The first 8 rows are patterns. Each new row is the sum of 2 different patterns, raised or lowered, with some noise. Before adding, each is slid sideways (what falls off one end comes back at the other) and multiplied by a number that may be negative. Names go in the order of the patterns.
Some rows, each with the names of its patterns after it:
[-13 -25   5  16  19 -19 -22  22   1  20   9  10  -7  23 -13  17  -9 -20
 -18  16 -26 -14 -20  17   2 -23  18   1 -17] | Gozug
[ 26   5  -9 -16   0 -11  17 -27  20   6  21  -6  -4  -2  -9   9  26  -5
   1  26  -1  22  28  -2  11  -8  23   9  10] | berun
[-21 -27 -23   9  23  16 -12  12   8 -17   5  14  -7  18  26 -25  15  -2
  16  22  17 -16  16  -6   5  -2 -11  15  11] | bilin
[ 14  -9 -26 -18 -16  14   9 -16 -26  22  -2  22 -25  -7  -1  10 -23 -11
   3   1  -4 -14 -19  23  13  16   4  24  -1] | Bafe
[-26  11  20  16  17   9  14  14 -12   4  13  24  16  -8  22  13   8 -27
  23  -3 -25  23  23  27  -5  -8  -9   9   5] | loz
[ 24 -24  19  23 -18 -13  20  12  11  10 -11 -28 -22   6 -27 -17  -2  -4
   5 -16 -14   3  24 -25   6   4  -7  21 -17] | Ler
[-20  24 -11 -23  16  13  13  25  19 -16  26  -6   9  24  11  24 -13   0
  26  -5  25   0 -17 -14  -6   9  11 -10   7] | lef
[ 12 -21 -18  23  -7 -15 -10 -10  -8   7  16  -1   1   9   5 -27   0  13
 -16 -14   9  26  14 -17  20  -6   7  21  22] | Vefe

New rows, each followed by the names of its patterns:
[ 15  20  15 -21 -42 -33   6 -33 -24   4 -14 -17 -12 -31 -27  25 -34  -3
 -19 -29  -9  -5  -7 -16  -2   5  -9 -28  -6] | bilin Ler
[  8   9 -11   5  23  -1  -4   5  18  22 -10  16   3  26  12  25  28 -12
 -10  12   8   6   8   0   4  27  16   1   4] | loz Vefe
[ 26  38  27  12  14  14  27  21  16  38  19  11   5  34  23 -17  32  35
  42   0   4   9  24  18 -12  17  43  36  37] | Bafe loz
[ -1 -34 -15 -15   1 -30 -21 -14 -15 -30 -33 -21  -9 -26 -28 -45 -25   7
  -8 -17  -6 -10 -35  -4 -17 -16 -12 -12 -46] | Gozug bilin
[ -9  -3   5   2  -8  34   8  -2  33  16  14 -10  -8  25   2  12 -20   2
 -17 -11   8 -10   1 -16  -1   0 -28  -8  17] | Ler lef
[ 10  13  16  -1   0   2  13 -14  10   2  -4  41  -8  16  -3  30  18 -27
 -15  34   1  18   9 -18 -33 -22  25  -5 -25] | Ler Vefe
[ 51  -6  24  28  14  17   3  50 -16  25  45  22  18  23  44  23  32  25
  11   7   6 -20  21  11   3  14  -5  -1  27] | Ler Vefe
[-32   5  36 -17 -16 -15 -26 -20  22 -16   9  -6 -17  -6 -33  15   9 -30
   1 -19  14  26   8  18  -9  -6  22   5  28] | lef Vefe
[-48 -53 -28 -41 -44 -42 -58 -59 -38 -43 -48 -49 -48 -27 -48 -57 -20 -24
 -34 -51 -64 -47 -26 -40 -53 -40 -35 -49 -27] | Gozug bilin
[  3  -4  20   7  -5  -9  -9  25  20  12  13  13  18  10 -10  -4   0   2
  28  21 -13   1  18   9  31  -6  13   0  13] | Bafe lef
[ 29 -16   6  17 -13  12   8   7  10 -20  22  -6  10  30  12  -2 -17  -6
  -1  10  -8   3  11  30 -12  -9  -7 -19  -2] | berun lef
[  9  12   8  -5  16 -14  34 -29   6   3  -5  -4  -6  -8 -17  -5 -11   5
 -22 -13 -21 -33  13  -6 -10 -11 -20  -6  -6] | berun lef
[-31  -3 -19 -13 -12 -10   0  -7 -42 -20 -25 -31 -28 -25 -38  -7  -4   1
 -16 -27 -25 -18   0 -23  -4 -28   9 -19   1] | berun Bafe
[  4   8 -28 -19  -9 -13   8   7 -14   6   9   2 -32  -4  -2 -21 -21  -2
  15   1  -6 -28 -31  -9 -16 -28 -19  18 -23] | loz Ler
[ 43  31  -3  29  -5  31  29   2  26  37  24  14  19  25 -11  -1  23  30
  -6  27  43  10  -4  -5  32  48  16  23  24] | loz Ler
[ 20  13   4  13   1  -2  10  17   7   7  23  -2  12  -9  18  10   0   5
  18  12   3   0  -5  13  10 -16  -4   2  12] | bilin loz
[-27  -7   0 -23 -15 -29 -13 -32 -12 -35 -11 -17 -23 -17 -29 -23 -14 -26
 -27 -25 -26 -22 -11 -18 -16 -31 -16 -23 -21] | berun lef
[  9 -11  11 -15  -5 -22  18 -23 -18  -5  14  -8 -19   5  -5  -6   3  -6
  -1  18  17 -12 -13   9   7  16   3  -6   5] | Gozug Ler
[-17   1  -6   4   6   2 -12  18   9  13  -4   8   9  -1  -3  -3  -2   4
   3  -3 -13  -1  17  -9   6 -17  -6  -4   5] | Gozug Bafe
[ 25   5   1 -27  -3  -7  19 -16 -19  29  -1  -7  -8 -33   9   4  27 -12
  10  22 -21 -13 -12 -16  -3  31 -59  23  -6] | berun bilin
[19 46 50 34 43 43 32 56 35  4 32 27  9 38 39 45 12 36 22  3 50 41 55 33
 38 16 74 14 38] | berun bilin
[ 31   0  -3  26   8   1  -3   3  27  -8   4  -5   1   2 -10  20   8 -12
   7  19   3  18   4   7   5  15  -1  11   9] | Gozug Vefe
[-12  15  15   1  13  31   7  19  22   6  12   8  13  16  22  19   4  -7
 -16  -2   4   7 -13  18   0  16  -9   8   5] | berun lef
[ -5  -2  -6 -15  23   8 -18   5 -15  -2   8  24  -3  -2  -1  12   3  -4
  15   3 -28 -21 -20   1  14  27 -10   2  15] | bilin Vefe
[  7   0 -10  26 -30  -5 -13  -3  12  16 -11   0 -26  12  11 -15 -12 -12
 -30   3 -13  -3 -13  -3 -24 -42 -21  10  26] | berun bilin
[-10  -3  -1 -24  -5  -3 -12  13   4  -9  -3 -15  -8 -14 -12  11  -4 -21
 -13 -23   6  17  -1 -11  -6   6 -15  -1  12] | berun bilin
[  1  -6   7  -6 -20 -14  24 -12 -17  11   9  -3 -26 -17  15  -2  -8  -1
 -11 -19   3   8  25 -27  15  22   0   1  16] | Ler Vefe
[-35 -33 -30 -21 -22 -46 -30 -42  -9  10  -3  -3 -36  -7 -21 -26 -14 -34
  -3   7 -24 -34 -46 -35 -33 -20 -38 -26 -44] | berun lef
[-11  -8  19  -4  -2   1  -6 -18  34 -11   4 -11 -19  -8  28 -11  10   8
   5  21   0  -6  27  25  31   0 -14  -1  16] | berun bilin
[  8  12   3 -17  16   1  17 -24   2  21 -20 -10   0  -7   2   2 -24 -11
   3  -2 -19 -15  -8  -7 -21   3 -27   5  -4] | Gozug lef
[ 19 -21  -2  -6 -15 -24  20  -9  11  -1   6   9 -20  -9  21  24  22   1
 -21 -19  18  -7  -9   9  -9  -7   1 -15 -27] | bilin Vefe
[ -2 -14  -6   3   7  23  -3 -15 -20  -1   6 -15   3  -3  18 -10   0  11
  -1 -18 -14   2   0   3   5  -6  26  -6 -10] | bilin loz
[ 35   5   2 -29  12   2  -3  14  18  44  -7  10  14   5  12 -33  27  23
  22  34  11   3  -3 -14  -7  25  -4  30  -4] | berun loz
[29 32 53 15 -8 27 12 50 49 45 11 55 19 30 22 17  5 52 21 -2 18 39 39 19
 53 16 21 10  8] | Gozug bilin
[-23  -4 -30 -11 -42   2  -8   3 -20 -18  -6 -24 -14  -2 -22 -16   0 -19
   6   4 -19 -15 -24   5 -15 -11   1  -1 -26] | berun loz
[ 18 -10  18  -6  -6   6   8  13 -10 -17   5   5  -9   3 -16  -8   4  14
  -9  -3   7   3 -17  -5   1  -2  -3  11  18] | Bafe Vefe
[ 16  -5  30  16  26 -13  32  40   3   6  -2 -19 -12  32 -19  14   6  -9
   6 -13  21  16  -1   9  -5  15  27  35  13] | Ler lef
[35 28 20  1 37 24 14 -2 25 19 12  6 13 13  7 -9  7  6 20 18 28 32 10 13
 27 36  2  7 -2] | Bafe loz
[-25 -23 -20   9 -31  -8 -14  -6 -12 -31 -22  25  20  12   8   9  14  -3
 -14 -40 -15 -14  12  12 -22 -42  22  -5   1] | berun Bafe
[-13 -18 -28  -3  26  23 -11   6   3  17  15  -4  -1 -23 -10   6 -10   5
  16   0 -13   4  16   2  -8  -8  27 -23  27] | berun Vefe
[  1  -4 -30  -7   6  -9 -15   3  13   6 -12   8 -12   3  35   9  14  -8
 -30  11 -20 -12  -6  -4 -12   4  31  -7 -10] | loz Vefe
[-15   4  23  17   4   6  28   5  22  24  -2  -5  17  14   8  10  21  -3
  -7  21   6  -4  -6  -1  21  -9   7   6   6] | Ler Vefe
[ -2 -19  -4   9   1 -48   3 -33 -15 -15 -30   2 -19 -44 -39 -48  -5  -2
 -16 -42 -15 -12 -34 -24  -8 -40   6  -4 -60] | bilin lef
[64 37 39 58 32 69 70 44 52 43 61 53 46 53 37 26 32 43 25 46 26 57 53 48
 33 36 43 25 44] | berun Bafe
[  5  -2   4  -2 -10   7  -5 -33 -28 -37  -3  17  10 -15   1  -2 -19   9
  -1 -10  13  18 -21   3   3   0  24  20 -28] | bilin Ler
[  4   8   3   4   0  -8  16  -3  11 -13  23  -1  -8  10  10   0   5 -13
  -7   1  13   3  -1   8  14  13  11   7   4] | Bafe Ler
[-33  13 -42   0 -27 -46 -33 -25 -17 -21 -48   0 -35 -27   9  -2 -19 -29
 -37  -2 -11  14 -46 -17  19 -27 -13 -20 -30] | Gozug lef
[ -6 -30 -14 -13 -14  -8 -19  -8 -29 -27 -16   0 -43 -22 -25   5 -36 -18
 -25 -38 -28 -10  -8  -8 -17 -15   3   5 -15] | berun Vefe
[  6   7   4  -2   7 -16   5 -23   4  27   9   1 -10 -12  18  -1  26  -2
 -37 -31   0  -6  -7 -24  -9 -31  18 -10 -31] | lef Vefe
[ 28  -5  39  14  18  21  47  21  -9   0  25  15 -13  15  -5  -6  28  35
   2   8  16  13  -7  26  36  -5  13  29  38] | Ler Vefe
[18 31  7  2 24 39 21 36 21 32 26 82 33 21 37 52 37 38 35 38 21 34 10 31
 27  7 13 15 38] | berun Ler
[ 15   6 -15  -6 -15  -4 -14  -3  -9  15  -6   0   2   4  -9   8   2  15
 -15 -10  14 -21 -13  17   1  14 -11 -20 -21] | Gozug bilin
[-18  -1 -10 -15   8   5 -10  20   8 -27 -27 -39  -8  19 -11  -2 -11   5
 -16 -32  -4 -14 -25  -8 -27  11  10   0 -14] | loz lef
[-15  17   5   4 -16  -2  -1  -9  -2 -29  -2   2   7  -5   5  -4   7  -6
   5  -5  18  10  -2   1   1   9 -29   8   0] | Gozug loz
[  6  30   7 -13  -5  -6  27  21  -6 -22  35   4  25 -10  -4  14   9  -2
  -6   2  16  10 -11 -11  23  15  25  22  36] | Bafe Ler
[ 25 -10  33  19  11  11  36  28  40  11   2  41  -3  16  38  26  42   2
   1  15  21  42  -3   1  -9   2   9  24  -9] | Gozug lef
[ -6  -4  12 -24  18 -13   0  13  -9   5  -1 -34  -4  12 -18  20   7 -13
 -23 -32  27  -4 -32   0 -28  -4  21  23   5] | lef Vefe
[-11  23 -12  -1  -8  -1 -23  -9   9  24  -9  -2  23  12   2   3 -12  -3
  12  13 -10 -10  32   6   6  19  18  -4  -1] | Gozug Vefe
[ 23 -30 -35  -1   1  -2 -33 -18 -30  -8   0  -2 -24  13 -15 -24   9  19
 -33   0  12  32  -5 -23  29 -26  -2  26  23] | Gozug Vefe
[ 17 -19  35  19  12 -12 -13   5  18  -2 -37  30  21  34   3   8  16  23
 -23   0  17  28  17 -13  12  32  21 -10  29] | Bafe loz
[  1  15  12  11  -6   5  14 -13  12   6 -14 -12   3  17  12 -12  13 -10
  15   5   0  14  -3  -2  21   6 -13   8  -7] | lef Vefe
[-16 -10  -8   4   3 -32 -36 -21   4  -8   0 -31   6  -4 -23 -14   6 -12
  -4   4 -29   3  -5 -14  -4  -9 -26 -13 -17] | bilin Bafe
[-38  -9  -8   9 -39 -22 -40  15 -15 -11 -24   7   0 -24 -20   0  11  13
 -36 -36 -34 -11 -39 -16 -17  -7   1   5 -10] | bilin Bafe
[-22  25  53  23   3  -6  24  29   4   7  30  23  23  14  31  45  46  -9
   3  48  42  49  17  47  25  45 -19  54   7] | Gozug loz
[  1  -9   0  -6 -38  -1 -13  -9 -16  19 -13 -51  -7   1 -45 -32 -31  -4
  13  -1 -36 -26  35 -25  19   7  -2   5   2] | Gozug Ler
[  2   0   3   3   1   6 -22  19  -4   2  16 -21   7 -19  30  31 -21   1
  27  19  18  16  -6 -24 -10   8 -20 -11  20] | Ler Vefe
[-28 -35 -18 -36 -46 -12 -53  -7  -9   0 -22 -49 -10   3  25  12 -17 -45
 -13 -17 -15 -31 -19 -36 -18 -31 -45 -57  21] | Gozug bilin
[-34  -6  -6 -14  10  19 -30   1 -22   9  12  -4 -25  -3 -28  -4 -15 -17
  -4  -2 -33 -46 -33   3  22   7 -17  -5  11] | berun bilin
[-20  26 -12  17  30  17  33 -11  -8  33   1  14   6 -23 -23   2   8  20
 -16   8 -19  14  -7 -11  30  18  24  20  39] | berun lef
